The first 6 rows are patterns. Each new row is the sum of 2 different patterns, raised or lowered, with some noise. Before adding, each is slid sideways (what falls off one end comes back at the other) and multiplied by a number that may be negative. Names go in the order of the patterns.
Known rows, each followed by the names of its patterns:
[ -2.7   5.5 -16.8 -19.5   5.9  16.8 -13.6  -0.9  -2.6  -3.4  -5.4 -10.5
   1.4  14.6   2.0 -10.1  -3.4 -11.9  -2.4 -10.7   3.6   3.3   8.4  10.0
  -6.2   5.2  10.2   4.7 -14.6  -1.7  15.0  -8.3  20.8  -4.6   0.3  16.5
  -2.4  -0.5  -0.7  -3.3   0.5]
N
[  5.3   6.8  -2.8   2.2  -2.0 -10.2  -0.4  -7.3  -4.3  -6.5  14.3 -14.2
  10.4   2.1   0.9 -22.7  -4.2   9.1  11.4   5.4  20.8   1.5  -1.0  13.0
  -4.9  -2.1  15.4  -0.9   3.2 -21.1   5.3  -4.3  -0.8   6.1  21.8   0.2
   1.9   2.4  -1.9  -0.3   4.5]
W
[  0.5   4.8 -11.4  -2.1   0.6 -13.6  -2.7  14.1  13.6  -1.2   2.9 -17.9
   7.8   9.3   1.8   5.9  -5.1   0.0  -4.9  -0.5   4.5  -8.3  -4.8 -23.2
   9.4   4.8   5.1   7.1  11.5  -2.9   7.6   2.2  -2.4   2.6  13.6  -7.5
   4.4  -2.4 -16.1  -0.8  15.0]
A
[  0.3   2.9  -6.3  -1.0   9.9  -2.4   8.0  -2.7  -6.2  -0.8 -10.7   3.0
  -0.3  13.2  -6.0  -1.9   1.9   4.3   7.9  -4.8  -0.6   6.5  -4.7  -2.9
   2.2  15.9   7.2  -3.4  10.2  13.5   2.6  -1.3   7.3   9.4  -0.2  13.3
   7.1   0.5 -17.5   6.5   9.1]
U
[ -0.9 -12.2   3.9   3.0   5.1   2.5 -17.0   3.1   3.4  -3.3  -1.3   1.2
  -7.1  -0.4  23.2 -23.2   4.1  10.7   4.3  -2.6 -10.9 -23.2   0.4 -16.3
  -0.8   3.3  16.7 -23.2  -0.1  -1.1  23.2   0.2  -3.1  -4.4  -0.9   1.1
  -0.5   3.1  20.6  -0.2  14.1]
P
[-15.0 -10.5  -4.3   3.4   4.0 -14.4   5.5   1.8 -21.5 -23.2   0.0  -2.7
  -6.4  -2.9  -1.6  -4.0  -5.3  -7.6   3.1  -1.4  -1.6  -3.6  -5.2   0.3
  10.7  -7.0  -1.5  -3.4  -0.4  18.9  -5.0  -1.4  -6.3  19.1  -2.5   7.7
   9.6  20.2   8.6  -1.9  -3.3]
X

New rows, each followed by the names of its patterns:
[  9.4 -11.6 -33.9   1.1   3.1  10.0  23.3   6.2   7.4   4.0  -3.7 -20.5
  19.8   8.3  -8.7 -19.9  -5.6 -14.8  -0.5  10.7  -5.1   1.6 -16.6 -24.0
  -3.0 -28.2  -4.9  19.3   4.7  -7.5  -5.6 -22.2  19.2   2.3  -4.2   4.3
  -7.0  -4.8  -2.2  -4.1 -19.6]
A P
[ -8.7  -0.7  -0.1 -16.2 -18.9  -8.6   7.0 -11.9  14.5 -12.7  -9.1   5.8
  -6.1  -7.9  -5.0  -1.4  -4.6  -3.3   2.5 -16.6 -33.6  10.1   3.2 -20.2
  -7.3   8.7  -6.2 -16.7 -23.2  -8.7  -6.3  -4.8 -14.1 -18.1 -13.0  -6.8
 -26.0  -1.9  -4.5  17.6  -0.5]
N W
[ -2.1 -10.2   2.4  13.8 -15.1 -26.4 -14.7  -7.2  -9.7  -1.6  -0.2  -8.8
  -5.9  -1.0 -22.6  -1.9  -1.2  -6.3   7.7 -20.9 -16.6 -10.2 -12.1   6.4
   9.2  -7.9   4.5  -3.6 -21.5 -19.5  -3.9  -6.4  12.4 -16.4 -13.9 -10.5
 -20.1  -3.3 -12.7  -6.1 -11.8]
W A
[-10.7 -10.9 -10.9 -13.3  -1.1  -4.5 -14.1 -25.8  22.0  -7.1 -25.8  -1.4
 -21.9   5.5  10.2 -20.0   7.9  -4.3  -7.1 -14.4   9.5  -3.4 -10.1  -7.3
  10.8  -9.0 -16.3   7.8  -5.4  -2.5  -4.8 -15.5   3.0 -16.2 -17.3   1.2
  -0.2  -4.8   0.9  -5.2  14.4]
N P
[  4.4   5.7   9.7   7.2  -0.4  28.0 -14.2   3.4  13.6  18.9  -5.7  -2.2
 -17.6 -10.7 -11.1  15.1   6.0  20.2 -25.8   0.3   1.9   8.8   0.4  12.6
  11.4   1.3   5.2 -13.9  12.3  27.6   4.1  18.8  -2.3  -6.4   0.9   4.4
  10.9  -2.2 -14.9 -15.0  12.8]
A P
[  1.4  -7.9  -8.3 -14.5 -18.2  -1.6 -15.8 -35.5 -12.3  -7.3  -5.7 -10.1
  -3.0 -29.8  -8.3 -10.5  -8.4  -7.9  -9.6  -3.4  -3.2  -9.9   0.6 -12.3
 -13.1  31.5 -17.9 -33.2   0.5  -4.4   4.9  15.9  -3.2  17.1  -7.8 -24.7
 -24.4  21.7  -4.4   3.9 -26.3]
N P
[-14.6 -14.0 -17.7 -23.5  -7.4 -16.3  -8.8  12.4 -12.4 -13.0 -14.6 -24.4
  -2.9  -9.1 -10.9  -1.8 -24.0 -21.2 -20.7 -15.5 -16.6  -0.3 -23.8 -19.9
   2.3 -33.5  -7.0  -4.5  -6.5 -15.1 -24.5 -23.8  -9.8  -8.7 -20.3 -13.9
  -4.6 -34.8 -21.0 -11.7  -1.5]
A P
[  7.6  16.8  12.3  17.6  -8.2  19.4  -7.3   6.1  11.0  -5.5  12.3  -1.2
  -3.9  19.2  20.1   6.4  -3.1  18.4 -13.0  19.4   9.7 -29.5  31.8   4.6
  -1.3   7.2   9.8  20.6  24.8  24.2  42.4   3.2 -11.7   5.7  30.3  10.6
  12.4  -7.6  18.3   9.4  -2.3]
N P
[ -1.4 -17.7  -3.7  11.6  12.3  25.8   4.1  20.2  -0.3  -3.7 -15.5   7.0
   7.0  -2.6 -19.9  -2.4  16.2   5.3  -9.9   8.2 -15.3   3.9 -11.0 -11.6
  -4.4   2.8   9.5   2.4  -0.7   1.1  -4.9  26.6  15.0  -5.2  -9.8  13.8
   1.5   8.0   5.1  -7.8  25.0]
N P
[ -1.2 -17.7   2.6  -7.5 -12.7   4.4  12.5  -2.7  -3.4 -15.2  -2.6  -3.1
   2.8 -12.6   2.1 -10.9  -9.4 -18.9 -17.6  -3.1  -8.0   2.5  -2.1   9.2
 -17.4   0.6   6.7  -7.5 -22.5   6.6  17.2   3.9   0.7  15.1  -1.5  -3.6
   7.9  -4.5  -0.8   4.8  -3.9]
W X
[  0.7  11.7 -12.9   5.0   8.3   5.7  10.4  -4.6   1.0   2.2  -2.3   2.9
  -2.1   9.2  -7.6   5.7  10.9  13.2   7.6   7.9   4.0  11.6   2.9   8.7
   7.7   9.9 -13.6   8.3   6.2  -8.3   2.8   7.2   0.8  11.0  -6.6   5.9
   0.6 -11.4   0.2   3.3  12.6]
A U
[  1.0 -11.6  -7.1 -19.4   7.6 -10.2 -10.1 -22.1  -0.7  -9.7  -4.8  -8.6
  -7.9   7.0 -11.8 -21.2 -10.7  -4.0  -7.7   6.5  -3.0   5.1  -4.4 -10.4
   2.4 -20.2 -16.0  -7.9  -3.9  -5.1 -11.9  -3.3 -21.4  -5.6 -25.6 -14.4
 -11.5 -10.1  -1.1   6.9 -10.3]
P X
[  5.3  16.0   4.4   6.6  10.8   7.4   6.8   4.6  -2.0  11.1  -0.2 -10.9
   5.0  16.3   2.4   3.9  -0.4  -2.6   1.7  -1.8  16.3  10.9   7.9   5.9
   6.4  -0.3  11.4   6.3   9.1   4.9   4.9  10.3   5.5  13.1   7.4   1.5
  -3.6  -3.8  13.1   7.6   7.0]
A U
[  7.6  24.9  10.0   0.7 -33.9   6.9   2.6  19.6  18.4  46.3 -11.2   9.6
  21.4  29.3   9.1  21.6   4.9  12.5  -7.7  14.2   9.2  30.5  16.4  44.4
   9.7  -0.6  16.5  11.7  15.1  17.0  -2.4  19.7  10.7   9.7   6.6   2.0
   3.2   3.9  29.5 -18.9  27.5]
W P
[ 10.0 -16.3 -12.0 -15.8 -12.9   5.4 -15.1  -1.0  -3.0   3.7  20.9 -10.7
   0.0  11.2   3.3 -17.3   2.4  12.2 -28.4  35.1  -9.7 -10.2   9.7  -2.6
   5.4  14.7  -5.8  11.0  -4.6   0.3 -31.3  -2.5   3.4  14.0 -33.4  -3.7
  -2.1  -1.8  -7.6 -13.6  -0.4]
N P
[ -1.6  -5.7  21.8  -6.4  -0.5 -27.5  -1.6  -3.8   6.4   3.2   4.2   6.5
  -6.9 -15.5   6.5  -9.8  -7.8  10.1   6.4  -7.4   8.3  -4.4  14.9   7.6
  -4.6   2.9   0.3  -3.2   6.1  -1.0 -17.0   9.4 -15.4  -5.4   6.3  -5.1
   9.1  19.6  -1.5  11.5  -5.0]
N P
[ -2.1  24.9  15.6  35.6  13.7  33.1   9.7  15.0  -7.0   1.4  13.3  27.4
  18.8  20.8   1.9   9.2  10.1   6.4  11.4  32.1  38.9  15.7  26.6   4.7
  29.9  10.4  32.1  11.4   9.8  16.1  34.3  19.5  12.1  -2.8   6.8 -25.5
  23.1  21.9   8.3  28.2  29.2]
W A
[  0.9  11.1   6.8   6.7  21.0  -2.1  10.5  -1.7  11.8   9.8   6.4  11.1
   3.9  15.5  13.3   3.4 -12.3   8.6   5.0  -7.5  10.7  -1.2   6.0  13.0
   0.1   9.9   2.6   9.1  31.0   6.9  13.5  15.4  15.8  -4.5  27.4  -0.2
 -10.0  24.7  27.4   4.4  -2.1]
W P
[  0.3  -2.9   4.9   3.8  10.8   0.8  -2.9   4.3  -0.6   7.4   5.4  -4.5
  12.6   1.0   4.4  -5.6  -7.6   5.9   1.4   4.1 -16.1   7.0  -2.2  -8.9
  -9.1  -2.5   2.3  -5.4   8.0  10.9  -1.0  -8.4  -3.2  11.6  -6.7  -4.4
  16.9   9.3  -1.5   3.0  17.2]
U X
[ -8.5  -1.4  34.6 -15.8   4.9   2.9  -3.5   7.6 -19.1 -27.0  18.5   3.4
  -3.5   2.8  18.9 -22.4  -2.2  -0.9  23.6   4.1  -9.9  -5.9  -2.5   1.4
   2.2  -0.9   5.5   3.3  12.6  -0.6 -14.5 -18.7   3.6   3.3   4.7 -39.4
   2.0  -8.2 -15.5 -25.0 -10.5]
P X
[-14.4 -23.4 -11.9 -32.0   6.0 -13.9 -22.3 -14.5 -16.8  10.8  24.0 -20.0
 -15.3  -0.3 -15.5 -24.3   9.0  -7.6  -2.1 -34.3 -27.1 -12.6  -0.3  -9.8
  -3.3 -10.5  -6.5 -33.7 -16.7 -33.0 -21.4   1.8 -21.4 -25.3 -21.9  -1.6
   1.7 -30.1  -7.8 -29.4  -8.1]
N P
[-23.7 -11.7 -34.6 -18.9 -14.1 -18.9 -42.2 -19.2 -11.1 -13.8 -29.3 -10.4
 -16.5 -29.4 -22.2 -26.0 -20.0 -15.3 -28.9 -17.9 -46.7 -22.1 -24.2  -7.1
 -21.8 -12.0 -21.0 -20.9 -13.4 -21.3 -29.0 -15.1 -22.8 -12.5 -17.5 -17.8
 -13.0 -29.6 -20.2 -36.4 -18.6]
W U
[-10.5   7.2  -1.9   2.3  -1.4  16.4  -1.0  -5.3   7.4  12.9   5.4  17.0
   2.3   1.9  14.2  -7.3  -1.8  11.7   0.4   5.3 -19.7  -6.4  -0.2  -2.0
   6.0  16.9 -17.6   3.9   1.7   1.9 -18.2   3.7  -3.4  -3.9 -20.6  -6.8
  -2.3  -7.6  11.0   0.7  -1.3]
W X
[-21.9 -22.2 -32.0 -25.4 -16.6 -18.2 -20.5 -10.9 -23.9 -19.7 -13.8 -11.2
 -24.3 -22.9  -5.7   6.1 -20.5 -18.8 -11.8 -15.7 -17.7 -11.1 -13.9 -27.1
  -6.3 -19.2 -23.6 -18.8 -13.4 -12.0 -12.1 -14.2  -7.4 -16.0 -20.0 -40.4
  -1.5 -17.2 -13.4 -45.1 -16.4]
P X
[ -1.9  -3.8  -7.5  -7.1 -17.6   1.5   7.9 -10.6  -8.0 -28.4 -18.1 -12.0
 -19.0  -9.3  -6.8   4.5  -9.5 -20.4 -38.5  -2.9  -3.7 -11.6  -6.4 -14.2
 -12.2 -18.1 -14.8  -3.7 -16.8 -14.6 -31.7  -5.3  -5.5   1.1  -7.9  -2.2
 -14.1  -3.3   3.6 -14.7  -8.0]
A X
[  0.9  -5.5 -12.9   2.2  10.8  -0.3  -8.3  -7.3   1.8  -2.3   9.9   0.2
  -4.3   1.8  -3.6   2.9   3.7  15.7  -1.8  -0.4   6.8   7.3  34.0  -7.5
  -1.0  -5.3  14.7  -6.5  11.8   5.3  17.8  11.5   0.9  -9.1  -2.7  -6.7
   1.6  17.7   7.5 -18.1   8.0]
A X
[  2.7   3.5  -5.2   7.0  -4.2   0.7 -12.2  21.2  -2.6  -0.9 -16.7  16.0
   9.3  -7.6  -6.3 -25.5 -17.0  -0.8  -6.3   3.6 -21.3  -8.2  -6.4 -34.7
 -22.0  -7.6   3.8 -17.7 -11.9  -7.2  -5.9  -3.9 -18.3  -4.6  -1.6 -13.3
 -12.9  -9.8   9.0   8.8 -15.5]
U X
[ -3.3  10.9  -7.3   6.5   1.0   7.8  19.7  -4.0   9.6   3.8  39.6  -5.8
   6.0   6.9  14.0   1.3   4.0  -5.4 -10.4  -3.2  -2.2  -5.7  14.2 -11.3
  10.7  18.6 -13.4 -27.4   4.1  -2.8   8.2   3.6   2.0  12.4   1.5 -13.5
  -5.4   3.8   0.6  16.0  -6.4]
A X
[ 11.1  26.9  34.6  20.7  18.9  24.9  19.7  14.3  12.3   7.8  25.9  12.5
  30.2  16.6  -5.7  21.8  19.3   4.0   1.7   0.1  15.7  14.1  10.3  13.1
  12.9   5.2   9.0  37.5  -6.2  17.7  22.4  15.6  13.2  13.1 -11.3  13.8
  -2.2  13.5  30.5  25.8  -7.1]
P X
[-17.4 -21.5   8.2  -0.9 -15.3 -11.7  -0.9  -5.2   6.1 -11.7  -2.6  -2.7
  -4.6  -0.3  -5.2   3.1   9.0  -9.3   3.3   0.3  14.0  10.6  -7.5  -4.8
  -9.9  10.0   0.1   2.0   6.6  19.2   6.8 -11.0   1.0 -16.8  -8.2   6.7
   3.3  -6.7 -13.8   1.5   7.9]
A X
[-14.4 -27.0 -21.0  -7.0 -23.3 -40.4  -3.0 -15.4 -27.0 -23.9 -12.2 -19.5
  -7.1 -15.4  11.2 -19.5 -24.8 -23.2  -2.3  -8.1 -12.7 -36.2 -11.6 -19.4
  -8.3  -7.9 -13.9  -3.9 -18.3 -26.4 -25.0 -17.7 -12.7  -8.3 -20.5 -22.7
 -12.5 -15.1 -10.1 -11.7 -13.8]
U P
[ -4.7   7.6  18.7   1.8  -7.4 -17.6  11.7  -7.0  -7.2   7.1  22.1  -0.7
  -1.7   7.0  -7.1  -0.8   7.3  23.0   4.2  -5.6   6.5   1.1   2.2   5.0
  -8.9   3.9  -6.5  17.5  -0.1  13.3  15.1   2.0 -11.6  -8.8  16.9  15.2
   7.5  16.6  -1.5   8.3  14.6]
W U
[ -6.3 -20.1 -10.8  -9.2 -23.7 -18.0   5.0 -13.9 -21.5 -20.9 -24.5 -13.9
 -14.3 -20.3   1.2 -14.1 -12.2 -10.7 -15.1 -12.8 -14.5   0.9   2.8 -18.5
 -23.8  -6.3 -19.7 -12.8 -16.6 -13.2 -11.1  -6.4 -31.8  -8.7  -5.6 -11.4
 -20.5 -15.4  -1.5  -9.1 -13.0]
N W
[ 3.8 -7.4 -3.2 -2.4 23.0 -3.8 -0.8  9.0  3.0  3.0 14.0 -3.4 11.1 13.6
 10.1  0.7  7.4 12.4 13.3  9.7 -3.5 22.4 11.2 -4.7 -6.1  2.6  8.5 22.2
 -3.1  4.0  7.9  0.6 -1.0  2.4 14.0 -0.3 -5.8 11.7 11.9 19.5 -7.2]
A U
